There are 5 ways to turn a row about zero (a turn may also mirror it). The second row of each pair is the first, turned, with some noise.
Some pairs, each with its turn after it:
[-3.2 27.3 24.7 -3.6]
[ 11.3  10.6  -4.3 -34.7]
(2)

[ -4.1  -0.4 -15.2  35.7]
[ 28.4 -14.0 -18.0 -12.4]
(1)

[ 15.6 -30.6  20.9   5.9]
[-26.8   8.0 -11.4  27.4]
(0)

[  0.8 -35.7  22.7 -24.7]
[-21.0  22.3  20.2  31.7]
(0)

[  5.8   3.2  30.8 -22.7]
[14.0 -8.4 33.6 -5.2]
(3)

[37.7  8.2 20.3 36.7]
[-34.2 -26.8 -37.9  -4.0]
(0)

[ 21.3 -13.6  16.9 -60.0]
[-19.6  39.7  44.5  21.3]
(4)

[-20.3  -7.9  16.8 -29.4]
[-14.2 -11.5 -31.7 -15.2]
(2)

[ -1.1 -16.9  -4.8 -12.6]
[ -4.0  14.2  10.7 -11.6]
(1)

[ 2.1 23.2 29.7  1.3]
[25.7 17.3 20.4 -7.7]
(3)

[  2.0 -18.7 -17.1  -4.5]
[14.7  0.9  0.3 22.9]
(0)

[ -2.4  -8.6 -12.3 -43.2]
[10.7  1.4 40.5 17.7]
(0)

[ -4.4 -19.9   7.2  42.8]
[-21.0 -35.1 -24.0  -7.4]
(4)

[-15.7 -22.8  34.7  51.4]
[ 53.7 -41.9   6.3  -1.7]
(2)

[ -6.0 -24.1 -15.3  35.1]
[ 32.8  -9.7  -1.4 -29.7]
(1)

[-38.6 -22.7 -52.1  21.9]
[ -2.5   1.5 -32.4 -63.9]
(4)

[ 31.1  28.3  -7.4 -32.0]
[-33.6  31.6  17.2 -20.8]
(2)

[ -3.0  44.4 -70.7 -13.2]
[ 67.0  17.6  11.0 -45.1]
(4)

[-19.0  10.2   3.2 -12.3]
[ -0.4   8.4 -22.1  -8.4]
(2)

[21.4 22.5 14.4 -3.3]
[ 30.3  -1.2   6.6 -16.3]
(3)

[-57.0  27.8 -16.2 -18.3]
[-46.7  33.3  16.7 -33.8]
(3)

[  7.4 -33.6 -24.1 -56.9]
[-28.8  56.6  19.2 -23.9]
(1)

[ 11.0 -23.8 -20.3 -12.2]
[-13.6 -30.2 -11.4   4.2]
(3)

[-41.7 -25.4   7.1  -6.0]
[-27.6  23.8 -30.3  -9.0]
(4)

[-10.0  -9.5 -15.3  29.6]
[ 31.0  -7.2  -7.7 -15.2]
(1)

New pairs. What belongs after each?
[-24.1 -17.1  24.1  75.3]
[ 75.5 -34.8   9.8  10.8]
(2)

[ 34.4 -11.7 -51.1  46.9]
[  8.3  -6.9 -75.6  13.4]
(3)

[  2.7 -22.0 -29.4 -64.9]
[ -9.6  57.0  41.5 -25.4]
(4)

[14.7  7.9  3.4 18.3]
[ -8.1 -14.7 -18.3  -5.0]
(0)

[ 15.0 -14.6 -26.8 -12.7]
[ 18.3 -16.9   7.5  26.8]
(0)

[-25.5  -5.2   5.6 -26.9]
[ 1.1 24.7 23.1 15.2]
(1)

[-11.4  -1.1  31.5  24.9]
[-11.9 -17.4 -27.4  24.3]
(4)

[40.3 27.3 17.5 15.8]
[  7.3  13.1  42.1 -28.4]
(2)

[ -2.9 -38.5  -2.2  -4.5]
[-12.5 -31.9  -6.6  17.1]
(2)

[  1.0 -27.7 -24.9   6.0]
[ -7.4 -12.7   4.3  33.6]
(2)

[21.9 31.0 -6.8 20.9]
[ 29.0  15.5 -25.3 -18.0]
(3)

[ 3.5 10.5 53.4 -9.8]
[32.6  7.8 45.7  5.1]
(3)

[-53.3 -26.6   6.5   3.7]
[43.6 11.4 40.2  5.5]
(1)

[ 35.4   4.5 -29.3 -50.3]
[ -1.3 -55.0  -6.9 -40.4]
(3)

[ -8.4 -19.4  -3.7 -39.3]
[-27.3 -27.6  20.1  -5.0]
(3)

[ 11.7   9.4 -10.5 -12.1]
[11.3  5.2 17.7 -2.2]
(4)

[  0.2  44.8 -12.8 -62.9]
[ -8.6 -19.5  25.2 -70.8]
(3)

[-26.9  -3.0 -12.7  14.1]
[ 20.0   2.7 -17.8  20.2]
(2)

[-12.8 -25.5 -44.1  -4.0]
[ -5.9  11.8   0.2 -50.7]
(4)

[ 38.5 -14.6  -1.1 -26.3]
[-39.8  -9.2  22.4  -5.3]
(2)

[-11.2  18.9 -14.9  -4.2]
[ 18.7  -4.2   7.0 -17.9]
(0)

[29.0  3.0 36.1 -7.7]
[ -9.0 -13.2  22.5 -38.4]
(2)

[  4.8   3.6 -18.0  -7.5]
[ 14.3 -12.5   6.8   4.7]
(0)

[ 16.8 -14.7  38.4  15.3]
[-11.6 -38.2  22.0  -8.3]
(1)

[-31.1 -34.9  -6.0  43.8]
[-25.1  26.7 -20.0  49.5]
(3)

[ 15.9  -8.5 -12.1  39.6]
[  4.7 -15.3 -41.6  10.0]
(0)

[ -4.3 -11.0  39.8 -39.3]
[-26.5 -25.0 -22.1 -38.2]
(2)

[ 14.2  -9.0  55.7 -23.6]
[ 29.7 -16.3  51.4  12.8]
(3)

[3.4 5.0 0.4 7.7]
[ 1.2 -7.8 -7.0  0.1]
(1)

[-38.1  29.9   9.8 -29.3]
[ 4.7 23.1 11.1 50.9]
(1)

[ 15.8 -13.0  10.4 -18.5]
[  7.1 -26.3  12.7   3.3]
(3)

[ 14.7  20.7  12.2 -48.3]
[-17.6 -16.5  51.8  -7.4]
(0)

[  5.0  -6.4 -17.4 -44.1]
[  0.8  37.5  29.0 -10.6]
(4)

[  9.7 -20.6   7.3  -6.3]
[-20.9   0.5  12.1   2.0]
(4)

[ 14.4  -1.8 -15.0 -34.6]
[ -8.8 -32.6   2.9 -21.0]
(3)

[ -4.2   2.2 -12.6   2.7]
[14.3 -1.8 -2.6 -2.1]
(0)

[ 24.1 -38.0  44.8 -12.3]
[-52.5  -4.6  22.4  31.3]
(4)

[13.9 36.9  1.1 21.1]
[ 34.5 -24.2  -1.6  14.0]
(4)

[-8.4  9.3  4.1 -5.4]
[ 0.5  4.1  0.1 13.8]
(1)

[ 24.7 -31.4  25.4  -4.6]
[-15.1 -40.3  17.8 -10.1]
(2)

[-7.7 27.7 44.1 -3.2]
[ 16.6   2.5  -7.5 -49.0]
(2)

[ 11.8  15.4 -29.8 -60.9]
[ 22.8 -26.6  62.4   6.6]
(0)

[ -8.7   5.1 -37.6 -10.5]
[ 10.4  33.0 -20.4  -3.9]
(1)

[10.0 54.2  5.6  4.9]
[48.7 -8.6  1.8 26.0]
(4)

[ 29.2 -10.0  -3.2  -4.9]
[-7.4 -9.1 29.4 -1.2]
(4)

[-18.0 -19.5 -36.9  -2.3]
[ 24.3  31.6  -4.1 -20.5]
(1)

[  4.3   7.5  19.7 -68.2]
[-0.7 55.6 34.1 31.9]
(4)

[-22.6  -0.3 -51.0 -12.8]
[ 24.3  46.4 -19.1  -6.7]
(1)

[-27.6 -24.8  17.8 -11.3]
[11.9  8.0 40.6  1.5]
(1)

[ 33.0 -39.5 -48.9  38.7]
[-15.8 -48.1  20.4 -59.7]
(4)

[-18.4 -12.0   2.2  16.5]
[  5.8  20.3 -18.5   0.5]
(0)

[ -3.8  50.8  18.5 -36.9]
[40.7 32.8  6.1 39.3]
(4)

[ 39.7  20.9 -22.3 -15.2]
[-30.5  30.2  31.6  -0.2]
(2)

[-12.5   7.1 -13.3   4.0]
[ 11.2   4.5 -10.2 -11.2]
(4)

[-19.7  18.7 -24.0  18.0]
[ 31.2  -1.2 -13.6 -20.8]
(0)

[-12.8  29.6   5.8 -13.0]
[ -0.2  15.1  15.3 -26.6]
(3)

[ 2.7 32.6 -7.4  0.9]
[33.0 -1.1  0.3  6.6]
(4)

[-23.3  -0.1  -4.5   3.0]
[-19.1  14.9   1.5   1.5]
(3)

[-11.8 -12.4  17.4  -5.7]
[ 2.0 -2.2 23.7  4.6]
(1)

[ 24.8  -1.9 -11.0   8.0]
[-5.0  2.4 26.1  9.3]
(2)

[ 20.4  16.9 -15.3  37.9]
[ 22.7 -41.6  -1.5 -10.1]
(4)

[ 6.8 -5.9 -4.0 -0.8]
[-5.1  2.0 -1.9 -8.8]
(1)

[11.8 24.0 23.8 -5.6]
[  0.1   9.8   7.2 -32.9]
(2)

